The first 9 rows are patterns. Each new row is the sum of 3 different patterns, raised or lowered, with some noise. Before adding, each is slid sideways (what falls off one end comes back at the other) and multiplied by a number that may be negative. Names go in the order of the patterns.
Known rows, each followed by the names of its patterns:
| -0.95 |  1.01 |  0.67 | -0.57 | -0.09 | -0.11 |  0.68 |  1.08 | -1.17 |  1.37 | -0.13 | -0.48 | -0.89 | -1.07 |  0.04 |  0.10 | -0.29 | -1.11 |  0.17 |  1.19 |  0.22 |  1.16 |  0.27 | -1.79 |  2.43 | -0.67 | -1.22 | -0.98 | -0.36 | -0.79 |  0.07 | -0.74 |  0.96 | -0.11 | -0.94 |  0.75 |  0.65 |  0.79 |  0.66 |  1.13 | -1.06 |	z786
| -0.32 |  1.06 |  0.20 | -0.16 | -1.77 | -0.87 | -1.21 | -0.57 |  1.13 | -0.77 | -0.02 | -0.33 |  0.00 | -0.25 | -0.20 | -0.10 | -0.11 | -0.78 |  0.42 |  0.77 |  0.45 | -1.00 | -0.84 |  0.14 |  0.24 | -0.69 |  0.67 | -1.23 |  0.08 |  0.16 |  0.51 |  0.74 |  0.80 | -0.16 |  0.09 | -0.86 | -0.78 |  1.38 |  0.86 | -0.81 |  1.11 |	z339
| -0.77 |  0.40 | -0.52 |  0.05 |  0.58 | -0.75 | -0.24 | -0.31 |  0.30 | -0.40 |  0.03 |  2.12 | -0.31 |  0.27 | -0.39 |  0.47 |  0.58 |  1.27 |  0.30 |  0.29 |  0.36 | -1.04 |  0.46 |  0.17 |  0.05 | -1.52 |  0.34 |  0.25 | -0.78 | -0.24 | -1.15 | -1.14 |  0.10 |  0.46 | -0.35 |  0.11 |  0.42 | -0.52 |  0.63 |  0.22 |  0.58 |	z438
| -0.63 |  0.64 | -1.49 | -0.67 |  0.26 | -0.10 |  0.56 |  1.41 |  0.76 |  0.21 |  0.80 |  0.93 | -0.41 |  0.53 | -1.02 |  0.54 | -0.67 | -0.39 | -0.17 | -0.26 |  1.14 |  0.73 | -0.12 | -1.33 | -0.45 |  0.44 | -0.48 | -0.14 |  0.02 |  0.15 | -0.30 |  0.63 | -1.02 | -1.31 |  0.90 | -1.21 |  0.48 | -0.39 |  1.44 | -0.14 |  0.43 |	z366
| -0.86 | -0.53 | -0.28 | -0.06 |  0.06 | -0.55 |  0.55 |  0.41 |  0.90 | -0.33 | -1.17 |  0.00 |  1.63 | -0.31 |  0.09 | -0.57 | -0.51 |  0.17 |  0.25 | -0.05 |  0.38 | -0.49 | -1.72 | -1.46 |  0.15 | -0.41 |  0.58 |  0.30 | -0.62 | -0.77 |  0.34 | -0.14 |  0.04 |  0.24 | -0.15 | -0.57 | -0.30 |  0.08 |  0.42 |  0.25 |  0.09 |	z84
| -0.09 | -0.62 |  0.27 | -0.09 |  0.34 |  0.37 | -0.43 |  0.29 |  1.01 | -1.14 | -0.18 | -0.21 | -0.02 |  0.11 |  0.76 | -1.22 | -0.05 |  1.62 | -0.25 |  0.80 | -0.31 |  0.61 | -0.46 |  0.13 |  0.46 | -0.69 |  0.73 |  1.30 | -0.22 | -0.35 |  0.01 |  1.23 |  0.35 | -1.23 | -0.25 | -0.37 |  0.16 |  0.24 |  0.56 | -0.37 | -0.50 |	z667
|  0.60 |  0.37 | -0.02 |  0.52 | -0.06 |  1.06 |  0.53 | -0.49 |  0.74 |  0.21 | -0.81 |  0.38 | -1.05 |  0.23 | -1.10 | -0.56 |  1.22 |  0.11 |  0.49 | -1.26 | -0.38 | -0.55 | -0.46 |  0.14 |  1.05 |  0.49 | -0.80 | -0.98 |  0.06 |  0.53 |  0.95 | -0.44 | -0.85 |  0.53 | -1.25 | -0.24 | -0.20 |  0.63 | -0.52 | -0.77 | -0.67 |	z587
| -0.14 |  0.14 | -0.83 | -0.22 | -1.69 |  1.07 |  0.18 |  0.56 | -0.63 | -1.21 | -0.51 | -0.32 |  0.84 | -0.54 |  0.16 | -0.52 | -0.77 | -0.97 |  0.42 | -0.80 |  0.06 | -0.75 |  0.25 | -1.24 |  0.68 |  0.11 | -0.58 |  1.18 |  0.20 | -0.19 | -0.25 |  1.05 | -0.14 | -0.53 | -0.51 |  0.32 |  0.63 | -0.18 | -0.31 | -0.67 | -0.27 |	z966
|  0.95 | -0.71 | -0.58 | -0.51 |  0.31 |  0.30 | -1.31 | -0.53 |  1.13 | -0.33 |  0.31 | -0.35 | -0.40 | -0.18 | -1.18 | -0.39 | -1.24 |  0.88 | -0.60 | -0.93 |  1.01 |  0.43 | -1.04 |  0.33 | -0.50 | -0.53 |  0.56 | -0.50 | -0.18 |  0.08 | -0.59 |  0.04 |  0.86 |  0.55 |  0.59 |  0.48 | -1.40 | -0.12 | -0.48 |  0.67 | -1.02 |	z412

New rows, each followed by the names of its patterns:
| -1.47 |  0.14 | -1.71 | -2.16 | -0.96 | -1.20 | -1.60 |  0.45 | -0.78 | -0.68 | -1.40 | -0.29 | -2.97 | -1.28 | -1.61 | -0.54 | -3.45 | -1.29 | -1.66 | -1.61 | -1.18 | -2.81 |  0.20 | -2.51 | -1.92 | -2.26 | -1.85 | -1.82 | -4.08 | -1.53 | -2.59 | -0.79 | -0.98 | -1.93 | -2.34 | -0.96 | -3.02 |  1.09 | -2.15 | -3.25 | -3.19 |	z786 z438 z966
| -0.80 |  0.60 | -0.49 | -1.10 |  0.75 |  0.33 |  1.36 |  0.06 | -0.68 | -1.76 | -0.88 | -0.15 |  1.98 |  1.29 | -0.45 | -1.54 | -0.91 |  0.59 |  1.14 | -0.07 |  0.36 |  1.17 | -2.32 | -0.90 |  0.71 |  0.36 |  0.21 | -1.30 | -1.12 |  0.49 |  1.64 |  0.76 |  1.60 | -0.02 |  0.60 |  1.67 |  0.61 |  0.76 | -0.76 | -0.11 |  2.10 |	z339 z84 z587
|  0.91 |  0.52 |  0.52 |  2.74 |  1.82 |  0.18 |  0.54 |  0.73 |  2.15 |  1.29 |  0.51 |  0.16 |  0.20 |  0.42 | -0.09 |  0.90 |  0.38 | -0.78 | -0.23 |  0.10 |  0.60 |  0.67 | -0.25 | -0.41 |  0.43 |  1.31 |  1.30 | -0.21 |  0.74 | -0.09 |  1.37 |  0.77 |  2.59 | -1.70 |  0.51 |  1.00 |  0.76 |  2.40 |  0.06 |  0.91 | -0.74 |	z438 z667 z966
| -0.16 |  0.00 | -0.76 | -1.43 |  0.31 |  1.23 |  0.03 | -0.26 |  1.15 | -0.63 | -0.28 | -0.84 | -1.08 |  1.45 | -1.59 | -0.34 |  1.81 |  1.67 |  0.70 | -0.66 |  0.06 |  0.69 |  1.73 |  0.26 | -2.64 | -0.15 | -1.16 |  0.28 |  1.01 | -1.11 |  0.38 | -0.41 |  0.60 | -0.09 | -0.66 |  0.66 |  1.47 | -1.23 | -1.40 |  0.87 |  0.42 |	z786 z84 z667
| -0.36 | -0.65 |  0.90 |  0.07 | -1.47 | -1.01 |  0.11 | -2.66 | -0.92 | -1.13 |  2.25 | -0.21 | -1.59 |  2.29 |  0.28 |  0.67 |  0.04 |  1.64 | -1.79 |  0.71 |  2.25 | -0.39 |  0.55 | -1.61 |  0.49 | -0.80 |  0.92 | -2.90 |  1.86 | -0.90 |  0.28 | -0.77 | -2.20 | -0.72 | -0.72 | -1.64 | -2.29 | -0.10 |  0.60 | -1.34 |  1.72 |	z786 z438 z366
|  1.17 |  2.02 | -1.13 |  1.69 | -0.76 |  0.83 |  1.30 |  0.00 | -0.91 |  0.34 | -0.49 | -0.24 |  2.22 | -0.78 | -0.30 | -0.05 | -1.06 | -0.40 |  1.23 |  1.43 | -1.02 |  0.27 |  0.96 |  0.61 | -0.24 |  0.57 | -1.57 |  0.49 | -0.83 |  0.31 |  0.89 |  0.51 |  1.25 |  0.33 | -0.42 |  2.93 |  0.68 |  0.03 | -1.62 | -0.13 | -0.98 |	z786 z339 z438
|  0.46 | -0.47 | -0.57 | -0.96 | -0.14 |  0.90 | -1.43 |  0.16 | -0.02 | -0.86 | -0.92 |  0.55 | -0.02 |  0.32 | -0.95 |  1.10 |  0.96 | -0.93 |  0.07 | -0.82 | -0.58 | -0.10 | -0.04 | -0.19 | -0.41 | -0.48 | -1.28 |  1.25 |  0.29 |  0.62 | -0.74 | -0.35 | -0.17 | -0.49 | -0.87 |  0.12 |  0.56 |  0.22 | -1.03 | -0.18 |  0.34 |	z366 z587 z966
|  0.83 |  1.99 |  0.42 |  0.79 | -1.00 |  0.80 |  0.42 |  1.98 |  1.22 | -0.81 |  0.81 |  1.89 |  0.28 |  2.22 |  0.44 |  0.44 | -1.59 | -0.54 |  0.12 |  0.74 |  0.01 |  2.05 |  2.12 | -1.73 |  0.56 |  1.29 | -1.80 |  1.32 | -0.42 | -0.25 |  0.03 |  3.36 |  0.75 |  2.16 |  0.34 |  0.71 |  2.19 |  0.77 |  0.90 | -0.67 |  0.16 |	z339 z366 z966
| -0.71 |  0.49 | -1.00 | -1.29 | -0.03 | -0.42 | -0.96 |  1.47 | -0.21 | -0.41 | -2.34 | -1.40 |  0.56 | -0.54 | -0.44 | -0.59 | -0.31 | -2.55 |  0.78 | -1.20 | -1.67 | -0.64 | -0.80 | -0.60 | -1.07 |  0.05 | -1.10 |  0.98 | -2.98 | -0.29 | -0.56 | -0.86 |  0.65 | -1.03 | -0.38 |  1.22 | -0.02 | -0.75 | -1.22 |  0.97 | -1.96 |	z786 z366 z412
|  0.38 | -0.64 |  1.16 | -0.43 | -0.14 | -0.29 | -2.12 | -1.64 | -0.90 |  1.27 | -0.96 |  0.63 | -1.62 | -0.41 |  1.55 | -0.29 |  0.58 | -0.82 | -0.01 | -0.40 | -0.98 |  0.80 | -1.62 |  0.02 |  0.76 | -0.86 | -1.90 |  0.00 | -0.31 | -0.07 | -0.43 | -0.45 | -0.14 |  0.56 |  0.90 |  0.24 | -1.18 | -0.84 |  0.84 |  0.83 |  0.00 |	z339 z438 z667
|  0.39 | -0.22 | -0.68 | -0.90 | -0.99 | -0.06 | -0.62 | -0.25 |  0.39 |  0.07 | -0.91 | -0.19 | -1.01 | -0.61 |  1.98 | -0.54 | -0.33 |  0.09 |  0.26 |  0.74 |  1.21 | -0.28 |  0.54 |  1.82 | -2.10 |  0.12 | -0.60 |  0.12 | -1.76 |  0.74 | -0.40 | -0.88 | -0.77 | -1.94 | -1.71 | -0.93 | -0.42 |  0.89 | -0.24 |  0.17 | -1.14 |	z438 z84 z412
| -1.31 | -4.46 | -2.56 | -3.15 | -2.24 | -1.26 | -2.34 | -2.70 | -2.18 | -0.44 | -2.44 | -0.98 | -1.79 | -0.89 | -3.28 | -2.04 | -0.62 | -0.55 | -2.53 | -1.45 | -2.14 | -2.05 | -2.41 | -0.11 | -2.61 | -2.26 | -2.24 | -2.73 | -2.21 | -0.72 | -1.89 | -1.26 | -2.66 | -3.05 | -1.36 | -0.35 | -2.81 | -0.47 | -1.94 | -1.22 | -1.71 |	z339 z84 z667
| -1.84 |  0.98 |  0.77 |  0.93 | -0.69 | -0.15 | -0.66 |  0.93 | -0.81 |  0.72 |  2.59 | -1.54 | -0.65 | -0.11 | -0.73 | -0.32 |  0.98 |  0.90 | -0.20 |  1.16 |  0.45 |  1.24 |  0.64 | -1.04 | -1.17 |  1.14 | -0.37 | -0.25 |  0.47 | -0.14 |  0.09 |  0.00 |  0.83 | -0.18 |  0.59 | -0.11 | -0.37 |  0.91 | -0.49 |  0.16 |  1.30 |	z786 z339 z438
|  0.86 | -0.14 |  0.43 | -0.44 | -0.10 | -0.23 |  0.74 |  0.61 |  1.49 |  0.42 | -0.92 |  0.65 | -0.23 |  1.26 |  0.31 | -0.53 | -0.69 |  0.78 |  0.14 |  0.61 |  0.39 | -0.19 | -0.51 | -0.42 | -1.06 |  0.90 |  0.34 | -0.38 |  1.31 |  0.39 |  0.68 | -0.15 |  0.46 | -0.34 |  1.59 | -0.66 |  0.63 | -0.55 |  0.22 | -0.86 | -0.19 |	z366 z667 z587
| -2.10 | -0.97 | -0.17 | -1.54 | -1.10 | -2.32 |  0.26 |  0.57 | -2.21 |  1.23 | -0.65 | -1.85 | -1.54 | -1.45 | -0.75 | -0.08 | -0.90 | -1.85 | -0.56 | -0.40 | -0.71 |  1.18 | -0.22 | -2.11 |  2.22 | -2.20 | -1.50 | -1.79 | -0.53 | -2.66 |  0.95 | -1.58 | -1.37 | -0.87 | -1.61 |  0.37 | -1.81 | -0.12 |  0.42 | -0.47 | -0.75 |	z786 z667 z412
|  1.36 |  2.42 | -0.58 | -1.18 | -0.05 |  0.70 |  1.73 | -1.30 |  1.73 | -0.89 | -0.23 | -0.40 | -0.77 |  0.29 |  0.05 | -0.35 | -1.24 | -0.69 |  1.50 |  1.15 |  0.14 |  2.75 | -0.17 |  1.86 | -0.49 |  0.04 | -1.59 | -1.02 | -0.77 |  0.36 | -0.31 |  0.88 | -0.68 | -0.42 |  0.15 |  1.21 |  1.48 |  0.14 |  1.22 | -2.87 |  0.20 |	z786 z366 z966
| -0.15 |  0.12 | -0.13 |  0.67 |  0.27 | -1.20 |  1.27 | -0.03 | -0.94 | -0.52 |  0.53 | -0.05 | -1.71 | -0.69 | -0.37 | -1.10 |  0.41 | -0.78 | -0.67 |  0.22 |  0.77 |  0.88 | -0.08 | -1.55 | -1.32 | -0.61 |  0.74 |  1.06 | -0.14 | -0.59 |  0.32 | -0.59 |  0.56 |  0.85 |  1.47 | -1.09 | -0.74 | -2.73 |  1.20 | -0.76 | -0.84 |	z366 z587 z966
|  0.79 |  1.31 | -0.45 | -0.40 | -1.25 |  0.70 |  1.02 |  0.18 | -0.84 | -1.43 |  1.24 | -0.91 | -0.89 |  0.56 |  0.19 |  0.24 |  0.40 |  0.80 |  0.25 | -1.51 |  0.64 | -1.70 |  0.57 |  0.23 | -0.66 | -0.07 | -0.52 | -0.80 | -0.76 | -0.38 |  0.74 | -0.04 | -0.91 | -1.50 |  0.65 | -0.35 | -0.07 |  1.65 | -0.38 |  0.45 | -0.18 |	z667 z587 z966
| -1.39 |  2.97 |  0.46 |  0.34 | -0.46 |  1.16 |  1.27 | -1.60 |  0.30 | -0.14 | -0.01 | -0.76 | -0.54 | -0.75 |  0.39 | -1.76 |  0.90 |  2.17 |  0.07 |  0.62 | -1.22 |  1.07 | -0.81 |  0.35 | -0.14 |  0.83 |  0.87 |  1.21 |  0.02 | -0.70 | -0.69 |  0.78 | -1.69 |  1.27 | -2.08 |  0.67 |  0.13 |  1.91 |  1.67 |  2.15 |  0.48 |	z339 z438 z966
|  0.20 | -1.05 | -0.96 | -0.43 |  0.26 | -0.39 | -0.95 | -0.17 | -1.84 | -0.41 |  0.64 |  0.19 |  0.15 | -0.40 | -0.20 | -0.90 |  1.57 |  0.39 |  0.29 | -0.97 |  0.29 |  0.32 | -0.73 | -0.33 | -1.81 | -0.29 |  0.50 | -0.04 | -2.50 | -0.11 |  0.04 |  0.80 |  0.67 | -0.14 | -0.27 | -0.66 |  0.06 |  0.36 |  1.87 |  1.09 | -1.10 |	z438 z84 z966
| -0.27 |  0.82 | -1.45 | -1.83 |  0.79 | -1.68 | -0.37 |  0.67 | -0.30 | -0.71 | -1.15 |  0.91 | -2.29 |  0.92 |  2.38 | -0.54 | -1.13 | -0.97 |  2.05 |  0.48 | -1.73 | -0.56 | -1.09 |  0.05 | -0.55 |  0.40 |  0.15 | -0.80 | -0.71 | -1.81 |  0.47 | -0.35 | -1.16 | -1.55 | -0.64 | -0.39 |  0.98 | -1.26 | -1.39 | -0.16 | -0.93 |	z438 z667 z412
| -0.52 |  0.09 |  1.02 |  0.85 | -1.71 | -0.15 |  0.93 | -1.62 | -1.02 | -1.15 | -0.47 |  0.27 |  1.66 | -0.30 |  0.14 |  1.05 | -1.60 |  0.38 |  0.78 | -0.08 |  0.26 | -0.09 |  0.73 |  0.69 | -0.49 |  0.60 | -1.47 | -0.34 | -0.48 |  1.28 |  1.11 | -0.70 | -0.68 |  0.57 |  0.51 |  1.27 | -0.96 | -0.39 |  0.20 | -0.66 | -0.08 |	z339 z84 z587
| -2.24 | -0.53 |  2.84 | -2.98 |  1.27 |  0.26 |  0.02 |  0.72 | -0.37 |  0.09 |  0.46 | -0.35 |  0.48 |  2.06 | -0.40 | -1.00 | -2.37 | -0.88 | -0.55 |  0.29 |  1.72 | -0.99 |  0.12 |  0.94 |  1.00 |  1.34 | -0.12 | -0.39 |  0.39 | -1.60 | -1.07 |  1.38 |  1.49 |  0.15 |  1.90 |  0.00 |  1.25 |  0.22 | -0.35 | -2.31 | -1.21 |	z786 z339 z366
| -0.31 |  0.52 |  2.15 |  1.98 |  1.41 |  1.85 |  0.18 |  2.09 |  1.49 |  0.51 |  2.80 |  0.33 |  0.10 | -0.25 |  0.02 |  0.47 |  2.32 |  2.49 |  0.48 |  1.16 |  2.17 |  0.69 |  2.61 |  2.54 |  0.49 |  2.55 |  0.77 |  0.55 |  1.21 |  0.12 |  0.88 | -0.01 |  1.08 |  2.25 |  0.76 |  1.31 |  1.23 |  1.65 |  1.15 |  2.52 |  2.37 |	z786 z438 z412
|  0.23 |  1.26 | -0.62 | -1.13 | -0.28 | -0.95 | -0.72 |  1.50 |  1.03 | -1.09 | -1.61 |  0.95 |  1.07 |  0.38 | -0.26 | -1.63 |  0.96 | -0.60 |  0.64 |  0.06 |  1.31 |  0.40 | -2.86 | -0.83 |  0.28 |  0.82 |  0.07 | -1.10 | -1.52 | -1.77 | -0.19 |  0.84 | -1.03 |  0.31 |  0.67 |  0.22 |  1.16 |  0.57 |  0.02 |  1.34 | -0.65 |	z786 z438 z84
|  0.41 |  2.10 |  2.01 |  0.88 |  0.26 | -0.36 |  2.12 |  0.47 |  0.21 |  2.58 | -0.34 |  0.48 |  1.49 |  1.57 |  1.89 |  0.52 |  1.23 |  0.57 | -0.17 |  0.57 |  1.29 |  1.34 |  0.97 |  2.37 | -0.56 |  2.64 |  1.64 |  0.63 | -0.79 | -1.51 |  0.22 | -0.39 |  1.92 |  1.24 |  1.12 |  0.79 |  0.50 |  0.53 |  1.95 | -0.51 |  0.56 |	z339 z587 z966
|  0.14 | -1.16 | -0.53 | -1.12 | -1.19 | -1.16 |  0.96 |  0.02 |  0.95 | -0.47 | -0.36 |  0.34 |  0.24 | -1.72 | -1.23 | -0.46 | -1.17 | -0.41 |  1.18 | -1.05 |  0.72 |  2.94 | -1.35 |  0.38 |  0.58 | -0.85 |  0.63 |  0.03 | -0.42 |  0.06 | -0.46 | -1.82 | -0.59 | -0.39 | -0.76 |  0.70 |  0.92 | -2.37 | -0.90 | -0.83 |  0.26 |	z786 z966 z412
| -0.28 | -0.04 | -0.72 | -0.20 |  0.83 | -1.60 | -0.70 | -0.51 | -1.03 | -2.52 | -0.59 | -1.50 | -2.01 |  1.05 |  0.36 | -0.51 | -1.68 | -2.69 |  0.65 | -1.42 | -1.27 | -0.48 | -0.17 | -0.61 |  0.22 | -1.13 | -2.09 | -0.97 | -2.14 | -0.34 | -0.91 |  1.06 | -1.15 | -0.26 | -0.11 | -1.34 | -0.54 | -1.65 | -0.82 | -1.97 | -1.49 |	z786 z339 z366
| -0.06 |  0.29 | -1.37 |  0.96 | -0.36 | -1.11 |  1.89 | -0.22 |  0.66 | -0.96 |  2.56 |  0.80 |  1.52 | -0.91 |  0.79 | -1.18 | -2.12 |  0.76 | -0.65 |  0.64 |  1.57 |  0.00 | -0.59 |  1.65 |  0.70 |  0.56 |  1.00 | -0.22 |  1.12 | -1.36 |  0.62 | -0.36 |  0.67 |  1.94 |  1.49 |  1.29 | -0.51 | -1.13 | -0.02 |  0.67 |  0.79 |	z438 z366 z587
|  1.80 |  2.06 | -0.81 |  0.19 | -0.59 | -1.46 |  0.01 |  0.57 | -1.34 | -0.12 | -1.36 | -0.30 |  0.02 |  2.15 | -0.78 | -0.91 | -1.50 | -0.27 |  0.21 |  0.25 |  1.03 | -1.04 | -0.42 | -0.21 |  0.44 | -1.67 | -0.60 | -0.67 |  0.50 | -1.26 |  0.28 | -1.69 | -0.37 |  0.79 |  1.03 | -0.24 | -0.75 |  0.36 | -0.72 | -0.88 | -0.10 |	z84 z667 z966
| -0.35 |  1.11 |  1.40 |  1.86 |  0.01 |  1.99 |  0.92 |  1.21 |  0.87 |  0.53 |  1.19 |  0.69 |  1.82 | -0.36 |  1.16 |  0.19 |  0.28 |  1.55 |  1.93 |  2.48 |  1.27 |  0.85 |  0.89 |  0.95 |  1.12 |  1.23 |  1.88 |  2.28 | -0.42 |  1.83 |  1.11 |  1.93 |  0.56 |  1.47 | -0.19 |  2.15 |  2.38 | -0.24 |  2.09 |  1.01 |  1.97 |	z366 z587 z966
| -0.07 |  0.65 |  0.75 |  0.78 |  1.38 | -2.20 | -1.26 |  0.31 |  0.62 | -0.69 | -0.68 |  1.59 |  0.56 |  1.41 | -1.71 |  0.59 | -0.02 |  1.55 | -0.79 | -0.71 | -0.36 | -0.93 | -0.10 | -0.97 |  0.23 |  0.07 | -0.24 | -0.28 | -1.51 | -1.66 |  0.90 | -0.83 | -0.84 | -1.08 | -1.16 | -0.43 | -0.07 | -0.78 |  1.38 | -0.29 | -0.96 |	z786 z438 z84
| -3.05 | -1.50 | -0.60 | -2.22 |  0.24 |  0.34 | -2.79 | -0.69 | -1.86 | -0.03 | -2.69 | -0.24 | -1.51 | -2.58 | -0.70 |  0.99 | -0.51 | -3.26 | -2.13 |  1.14 | -0.94 | -2.54 | -1.08 | -2.86 | -1.05 | -1.96 | -0.77 | -2.11 |  0.08 | -1.97 | -2.54 | -0.48 | -1.46 | -0.65 |  0.17 | -2.51 | -0.58 | -0.06 | -1.96 | -1.20 | -1.52 |	z339 z667 z412
| -1.22 |  0.01 | -0.17 |  0.08 | -2.38 | -1.83 |  2.04 | -1.82 |  0.10 |  0.68 | -0.28 |  1.28 | -1.20 |  0.46 | -0.71 |  0.21 | -0.77 | -2.00 |  1.59 | -0.23 | -0.57 |  1.91 | -2.38 | -1.19 |  0.69 |  0.59 |  0.64 |  0.31 | -1.02 | -0.29 |  0.05 |  1.07 |  0.45 |  0.73 | -1.82 | -0.41 | -1.37 |  0.08 |  0.56 |  1.73 | -1.77 |	z786 z587 z412
|  0.96 |  2.62 |  0.06 |  0.58 | -0.81 |  2.44 | -0.51 |  2.74 |  1.77 | -0.99 |  0.45 |  1.14 |  2.71 |  0.96 | -0.57 | -0.06 | -0.20 |  0.57 |  1.17 |  2.43 |  1.93 |  1.29 |  1.53 |  1.31 |  0.92 |  1.61 |  0.85 |  0.19 |  3.99 |  2.09 |  2.15 |  0.85 | -0.16 |  1.34 |  2.40 |  1.18 |  1.02 |  0.07 | -0.71 |  1.47 |  0.22 |	z438 z84 z412
| -0.70 | -0.12 |  1.02 | -0.12 | -0.33 | -0.25 | -0.12 | -1.11 |  0.18 | -0.51 | -1.27 |  0.13 | -1.44 |  0.13 | -0.33 |  0.22 | -1.72 | -0.01 | -1.71 | -1.40 | -0.22 | -0.68 | -0.75 |  0.75 |  0.00 | -0.09 |  0.19 |  1.55 | -2.01 |  0.30 | -1.49 |  0.78 | -0.86 | -0.24 | -0.61 | -1.18 |  0.99 | -0.75 | -0.40 | -1.10 |  0.14 |	z438 z366 z966
